All groups share one centre, and each spreads out both ways along 15 directions, with some noise.
In the rows, 128 means zero.
Some rows, each with its group after it:
[120 114 201  95 112 112 170 148 172 153 120 121 131 162 195 123  87 111
 141  82 146 129 100 107 110]
K255
[128 151 132 133 146  98 117 152 138 158 143 152  76 140 147 136 127 111
 112  60 157 107 116  74 143]
K298
[131 129 110 129 142 120 135 138 143 136 164 162 142 140 116 160 143 145
 107 111 116 133 118 125 102]
K298
[124  92 112 161 131 121 138 156 153 114 112 145 131 117 164 138 152 138
 154 158 146 123 127 140 135]
K142
[124 161 126 118 119 107 125 130  86 104 167 103 149 168 136  96  87 134
 110 112 114  97 130 113 128]
K816
[130 113 116  98 128 142 130 146 148 140 134 117 103 124 127 137 110 114
 113 138 115 124 134 117 157]
K816
[125 121  77  99 127 134 144  90 130 129 166 102 145 111 111  96  85 121
 133 166  28  91 108 147 132]
K142
[170 152 110 127  95 129 146 126 132 127 136 156 103 112  62 108 126 129
  91 160  90 144 137 109 180]
K255
[103  85  88  99 144 102 175 176 127 146 129 168 113 153 158  90 113  75
 156 158  72  51 113 189  98]
K142
[103 120 133 156 130 112 145 152 116  66 144 119 163 192  70 120 159 124
 104 125 112  52 140 162 133]
K142
[148 180 105 169 154  77 104 124  98 117 124 119 107 162  87 143 138 135
 127 187  94 127 160 141 143]
K255
[159 107 131 103 105 135 140 149  83 134 173  96 128 125 111 132 119 143
 115 118 128 104 126 122 154]
K298
[140 121 118 134 128 123  90 142 141 149 135 103 139 105 114 155 140 134
  65  91 167  92 138 137 148]
K816
[130 118  74 152 117 133 151 149 133 128 152 209  54  96 154 134 186 128
 127 123 176 141 173  80 209]
K298
[ 73 110 162 104 149 160 164 123 154 131  93 115 111 143 124 134 123 104
 167 103 169 130 101 118  69]
K298
[ 81 125  68 142 145 129 121 143 152 142 102 132 115 114 166 108 158 115
 137 107 201  83 154 137 125]
K816
[176 139 180 127 120 101  99 172  96 155 127 116 145 139 120 134 128 140
 105  69 128  95  85 148 123]
K816
[149  98 132 133 136  86 127 102 127 159 142 170 125 102 155 135 157 111
 134 134  93 125 135 125 144]
K255
[101 150 150 132 129 102 123  89 119 137 115 102 125 133 153  89  69  87
  89 111 147  82 154 157 131]
K298
[134 166 124 128 137  90  65 116 121 153 122  94 174 145  88  95 182 139
 119  89 111  95 129 125 111]
K142
[149 115 139 150 124 147 137 106  98 142 116 123 121  99  98 105 178 120
 147 108 143 104 120 178 141]
K298
[108 126 122 139 128 109 118 108 131 118 102 129 138 123 105 114 144 117
 115 139 114  99 146 126 139]
K255
[138 126 124 125 136 124 132  89 154 185 124 107 114  81  95 140 183 136
 152  92 156 118 101  86 125]
K816
[ 95 138 114  97 119 136 182  82 159 145 111 167 135 125 147 151  86 108
 127 113  78 138 120 163  66]
K142
[130 160 149  96 111 121  99 138 119 151  90  99 129 113 123 132 106 141
 116  85 154 143 114  67 108]
K298
[120 125 118 170 118 114 118 130 116 108 107 137 115  92  79  80 122 101
  74 150 140  65 136 140 170]
K255
[130 105 112 113 136 146  92 103 126 151 126 106 105  75 132 124 131 108
 124  92 124 100 117 124 157]
K816
[145  88 148  89 124 100  56 129  77 164 136  70 186 102 108 124 165 138
 100 100 117 101 134  93 124]
K816
[123 145 170 155 156  99 125 116 161 134 118 108 110 151  94 152 124 108
 109 112 130 109 112 130 121]
K298
[100 136 127 112 154 124 135 136 126 161 124 148  72 141 125 107 132  85
 119  93 174 104 136 103 122]
K298
[114 136 120 147 155 120 131  97 142 141 124 209 118 117 128 130 162  98
 115  98 107 126 123 150  96]
K298
[136 134 116 117 147 143 106  80 133 148 202 159 134 120 155  94 119 104
 111 116  81 165 129 121 131]
K142
[139 134 145 121 101 106 186 125 140 143 138  66 145 152  77 108 107 134
 110 127 129  52 117 140 146]
K142
[129 123 179 146 169 139  95  94 138 131 142  88 117 128 144 125  91 104
 144  98 104 106  83 164 118]
K298
[ 77 146 155 158 166 117  75 115 100  59 122 160 136 165 131  84  93  92
 101 152 108 138 133 128 102]
K816
[123 148 113  96 110 133 112 141 109 154  84 120 142 105 105 104 146 138
 142 105 134 127 117 118  98]
K816
[105  89  97 126 153 135 155 130 136 159 126 150  99  93 140 136 139 105
 152 128 151 101 114 141 102]
K255
[100 135 119 117 122 103  95  93 129 162 138  70 252 146 149  78 133 140
 102 128 164 109 151 168  48]
K298
[ 93 103  62 159 169  92  91 176 118 116 117 180 102 108 196 122 137 135
 164 188 146 148 130  79 117]
K142
[158 154 161 154 112 101 196  78 113 112 127 100  69 128 105 129  67 120
 154 151  66  89 100 135 187]
K816
[178 178 137 112  92  98 127 140 166 153 117 135 113 141 148 132  86 151
 110 127  90 168 123  89 161]
K816
[138  90 143 127 130 149 122 140 129 146 138 109 139 108 122 116 160 120
 140 108 150 109 100 142 128]
K255
[149 154 163 175 140  81 107 100 144 116 140  79 136 161  83 135 132 128
  90 163 120 108 149 136 167]
K142
[101 120 134 114 128 109 119 135 142 142  97 188 128 144 162  99 160  95
 134 118 133 142 160 117 113]
K142
[136 107 150 142 146 109 101 130 147 124 136  97 113 123 197 140 105 133
 153 106 129 108 107 119 157]
K298
[144 128 127 119  84  85 146  85 134 150 105 170 182 120 147 123 155 136
 121 149  86 162 166 141 128]
K255
[124 123 122 137  93  97 130  92 126 120 105 154 160  92 204 118 116 140
 137  89 100 107 131 140 145]
K298
[125 114 148 166 141  82 110 126 122 112 148 143 149 152 172  85 142 111
 130 126 126 101 130 128 143]
K142
[109 104  91  81 128 183 172 135 171 170 128 159 104 109 120 160 151 114
 139 114 150 153 134 132 103]
K142
[ 75  90 147 131 133 134 205 100 148 111 117 142 127 157 139 124 112  78
 148 143 134  86 148 171 109]
K816
[148 164 146 101  98 137 161 158 141 148 129 122 108 160 138 103  85 129
 132  80 125 106  92 132 132]
K255
[136 141 156 119 133  82  91 116 105 134 138 107 131 155 125 115 110 103
  91 127  89 104 149 116 152]
K255
[161 167 106 155  98  87 186 133 108 147 115 159  80 136 127 130 149 144
 161 122 135 105 144 130 171]
K255
[164 128 161 120 118 128 188 138 163 203 138 112  99 118 141 151  93 125
 121 104 170 119 105 155 121]
K142
[155 156 134 113 103 135 130 163 157 137 131 114 115 143 139 123 117 146
 127 100 125 126 110 106 162]
K255
[ 98 143  49 113 112 166 150 105 156 128 143 106 154 100 114 122 142 161
 139 108 137 111 124 123 112]
K816
[140 155 139 149 127 107 179 137 105 127 127 109  78 157 108 137 127 138
 165 139 157 103 129 118 146]
K816
[115 185 133 127 107 151 142 113 135  95 118 102 121 169  78 115 122 141
 128 151 149 155 154 103 138]
K255
[126 131 141 152 101 104 123  66 124 119 115 114 150 103 131 126 140 136
 111 135 135 131 164 121 156]
K298
[126 175  73 120 112 124 116 138 120 154 104 101 105 130 163 116 135 140
 160 117 146 101 158 147 155]
K255
[ 85  97 116 167 129 111 106 107 139  67 121 111 134 142 150  53 143  85
 138 168  98  61 160 145 202]
K142
[130 121 102 123 128 180 114 145 118  90 130 128 113 123 113 149 108 123
 107 153 114 138 146 179 147]
K816
[118 101 119 132 135  91  99  29  78 153 168 124 196 104 140  66 190 100
 136 123  97 106 172 160 131]
K298
[ 86 135  96 129 107  95 155 111 123 105  93  89 144 125 135  95  91 132
 146 140  99  66 122 106 129]
K142
[108 156 142 132 111  99 120 106 157 149  97 124 157 119 148 124 136 147
 112  44 156 103 104  81 102]
K816
[122 115 148 162 108 139 158  87 134 111 124 155 173 113 108 100 157 130
 120 136 147 140 133 150 119]
K255
[139 101 155 105 106 143 143  82 123 149 130 120 139  97 135 109 147 123
 166 114 103 147 119 120 140]
K255
[110 149 117 126 131 129 124 109 159 143 100 129 119 113 154 142 113 124
 128  82 129 113 124 151 108]
K142
[112 161  88 110 147 113  88 136 136 122 158 111 112 141 134 143  88 124
  83  86 101  93 133  83 143]
K255
[118 152 117 134 118 156 128  89 140 104 132 133 143 112 126 144 113 140
 100  90 131 148 136 141 124]
K816
[146 136 111  97 171 107  90 151 100 180 178 159 110 130 161 144 123 114
 130  69  96 118  95 127  90]
K142
[140 143  98 127 155 145  80 169 127 141 135 172 103 110 158 118 138 135
 151  97 113 155  85 105 107]
K298

New rows, each followed by its group:
[115 142 132 113 131  98 123 129 115 138 145 117 147 156 131  86 115 120
 124 126 122 111 124  93 110]
K816
[126 141  94 134 148 174 123 107 176 135 189 151 121 128 135 116 139 110
  95 103 131 136 139 164 142]
K142
[126 120 161 112 121 120 150  94 125 130 151 144 165 155 135 132 120 120
 109 121 113 145 147 155 100]
K816
[121 122 107  97 108 163 137  96 130 131 138  83 145  88  81 147 129 153
 107  71 127  98 107  92 125]
K816
[122 113 145  99 127 110 104 134 141 159  92 135 160 117 112  91 129  96
 119 140  86 123 106 129  92]
K816
[ 92  84  76 122 143 148 167 101 186 149 136 146 119  86 205 142 108 116
 172 125 106 117 106 141 111]
K142
[141 116 145 107 118 104  80 151 159 156 134 102 155 147 206 133 133 133
 124  94 135 129 146 115 150]
K255
[146 142 117  92 120 137 149 141 138 176 130 183 117 127 144 142 109 120
 114 109 109 155 124 144  97]
K142
[127 127 169 161 124  99 122  83 130 107 113 143 125 115 155 139 142 130
 137 102 130 145 127  90 150]
K298
[119 116 137  77 133 159 120 132  92 135 149  75 119 127 158 101  58 113
 143 121 116 113 112 127 123]
K298
[138 108 134 136 124 123 125 124 111 132 106 109 115 107 138 163 151 132
 154 126 139 122 135 141 153]
K816
[128 148 139  77  69 100 122 101  98 109 123  83 157 123 166 135  72 159
 115  82  89 106 154  73 163]
K816
[106 133 108 175 142  65  80 135 136  77 103 127 148 156 132 108 144 119
 118 174  89  87 161 139 157]
K142
[145 141 106 111 119 106 115 120 108 160 134 142 141 103 166  79  96 128
 143 137  72 129 107 119 118]
K142
[117 138 125 131 120 134 148  73 108 112 165 133 151 126 117 127 145 142
 126  61 120 103 125 115 124]
K255
[131 130 156 127 117 134 185  65 126 120 154 118  92 125 142 138  77 102
 136 104 107 104 134 144 165]
K816
[ 95  99 130 103 127 176 145  87 152 102 127  95 148  88  58 150 123 131
 100  83 109 100  98  95 113]
K816
[124 124 143 122 145 155 159 104 165 139 122  56  86 127  81 142 136 117
 179  93 109  63  85 130 148]
K298
[122 118 101 151 119 154 159 118 160 119 139 115 159 109 132 118 136 154
 141 126 148 116 111 152 121]
K142
[129 161 105 156 116 141 134 103 125  90 124 108 148 112  83 154 126 170
 118 138 114 126 124 140 128]
K816
[101 130  97 124 115 102 131 101 125 121 153  98 171 128 175  84  83 126
 117 108  94  68 130 138 128]
K816
[104 123  99 102 120 126 144 137 125 106 134 138 141 134 116 170 128 147
 118  96 103 103 125  93 115]
K142
[108 144 123 106 136 101  98 142 128 155  96 121 124 133 135 108 116 107
 115 151 144 125 151 108 110]
K298
[161 122 102 165 115  75 161 137 109 132  81 152 117  83  69 147 138 152
 134 223  83 127 118 125 145]
K255
[148 188 131 145 142 155  81 132 124 133 151 158 144 124  95  79  92 125
  62  73 113 135  74 163  93]
K816
[114 107 133 138 140  94 113  93 121 136 120 137 138 101 147 127 121 108
 108 162 134 132 156 116 132]
K255
[146 115 145 147 123 148 158 102 142 100 161 129 164 144  85 154 140 139
 110 144 104 144 126 167 126]
K142
[ 82 142 134 131 164 135 116 122 137 110 147 111 160 169 116 132  98 117
 100 131 155 131 133 144  65]
K255
[150 179 165 131 128  92 137 123 141 190  94 138 119 146 109 111 114 123
 103 150 169 167 150 140 100]
K142
[107 137 109 176 179  97 102 165 121  89 148 120 113 168 110  91 144 128
 162 200 117 125 104  92 120]
K816
[151 132 172 166 137  83 116  89 108 154 174 106 163 135 148 143 150 145
 112  60 157  94 119 138 127]
K816
[145 105 144 133 127 129  98 125 125 101 163 111 159 133 141 164 129 148
 124 127  90 149 119 126 144]
K816
[124 125 125 135  97 111 133  74 136 105 159 105 175 113 196 143  89 161
 111  97 112 127 140 109 154]
K298
[ 83 127  74 112 155 156  97  90 129 122 117 100 142  91 105 147 150 140
 160 111 106 124 110 105  90]
K142
[130 142 127 131 123 160 139  93  97 119 147 110 114 111 104  94 129 126
 133  99 143 104 113 128 148]
K255
[108 101 126 133 124 142 155  98 143 108 149 137 142 122 145 119 125 118
 138 132 112 122 126 141 127]
K142
[103 102 195 102 126 106 126  82 104 125 105  72 172 137 140 125  64  95
 113 143 108 110 143 148  97]
K298
[122 122 159 130 127 120 100 177 164 108  77 160 108 137 185 148 112 109
 117 105 130 121 116 145 145]
K816
[112 140 121 157 130  86 143 196 102  99  46 146 123 163 102 119 126 125
 138 187 142  83 139 176 104]
K142
[101 101 102 184 151 120 132 129 129  69 109  87 130 118 115 152 124 151
 156 189 130  92 117 148 135]
K142
[109 179 110 135 111 126 136 148 169 108  99  99 114 147 109 133  76 150
 101 158 142 138 132 112 132]
K298
[133 176 115 149 119 133  89 131  79  89 107 135 136 140 166 135 131 160
 154 110 135 160 145 145 126]
K816
[128 132 140 137 107 120 105 123 128 109 123 132 176 140 188 171 152 170
 141  77 150 152 139 129 109]
K816
[131 146 121 153 170  98  97 138 141 121 116 121 122 146 124 134 112 127
 143 169  79 125 105 146 103]
K255
[128 154 106 135 121 111 105 109 120 138 122 103 174 111 117 116 145 161
 126  91 127 112 112 109 105]
K816
[114 106 144 117 140 101 131 129 153 141 152 139 161 152 171 176 133 139
 124 104 139 140 133 110  86]
K255
[ 91 145 141 154 121  70 105 124 153  87 100 135 169 161 167 132 118 145
 121 135 124 141 153  76 118]
K816
[124 145 125 140 121 136 158 111 154 145 106 122  94 102  98 135 120 117
 117  90 154  98 114 128 139]
K816
[115 137 123 139 134  97 137 112 136 157  99 130  99 120 133  76 115  91
 134 143 125  88 125 139 132]
K816
[137  88 116 136 145  90 102 119  94 137 117 108 170 100 106 151 161 145
 135 134  90  77 111 156 108]
K255
[113 118 118 138 156 129 115 149 120 109 174 122  84 150 199 111 107 103
 144 116 149  96 131 123 163]
K816
[110 114 113 110 128 130  93 113 132 122 135 147 114 127 145  74 149  83
 125 134 103 125 166 108 176]
K142
[129 148 134 105 102 104 148 146 157 141 167 144 155 150 207 155  71 154
  83  45 138 124 115  90 113]
K255
[ 87 145 116 110 133 104 122 114  94 106 112 151 122 134 144 117 100 116
 133 116  97 120 135  89 103]
K142
[112 136 118 126 140 137 152 117 155 141 105 141  73 117 110  92  99  87
 130 141 119  97 108 136 141]
K816
[108 134 149 170 146 150 157 139 175  94 135 147 120 160  86 122 161 125
 141 124 156 128  98 123 118]
K255
[ 64 172 133 149 137 141 147  74 120  74 120 105 116 141  85  90  87 107
 116  93 133  90 117 108 116]
K255
[124 146 145 162 126  75 141 113 129 135 104 118 166 136 140 121 116 151
 140 137 132 115 107 143  82]
K142
[118 132  93 127 122 136 114 127 173 156 106 122 169  93  75 125 143 141
  72 100 137  99 108 141 102]
K816
[107 149 109 163 125 139 118 112 187  73 120 146 149 129 125 155 100 149
  82 121 116 142 120 129 131]
K816
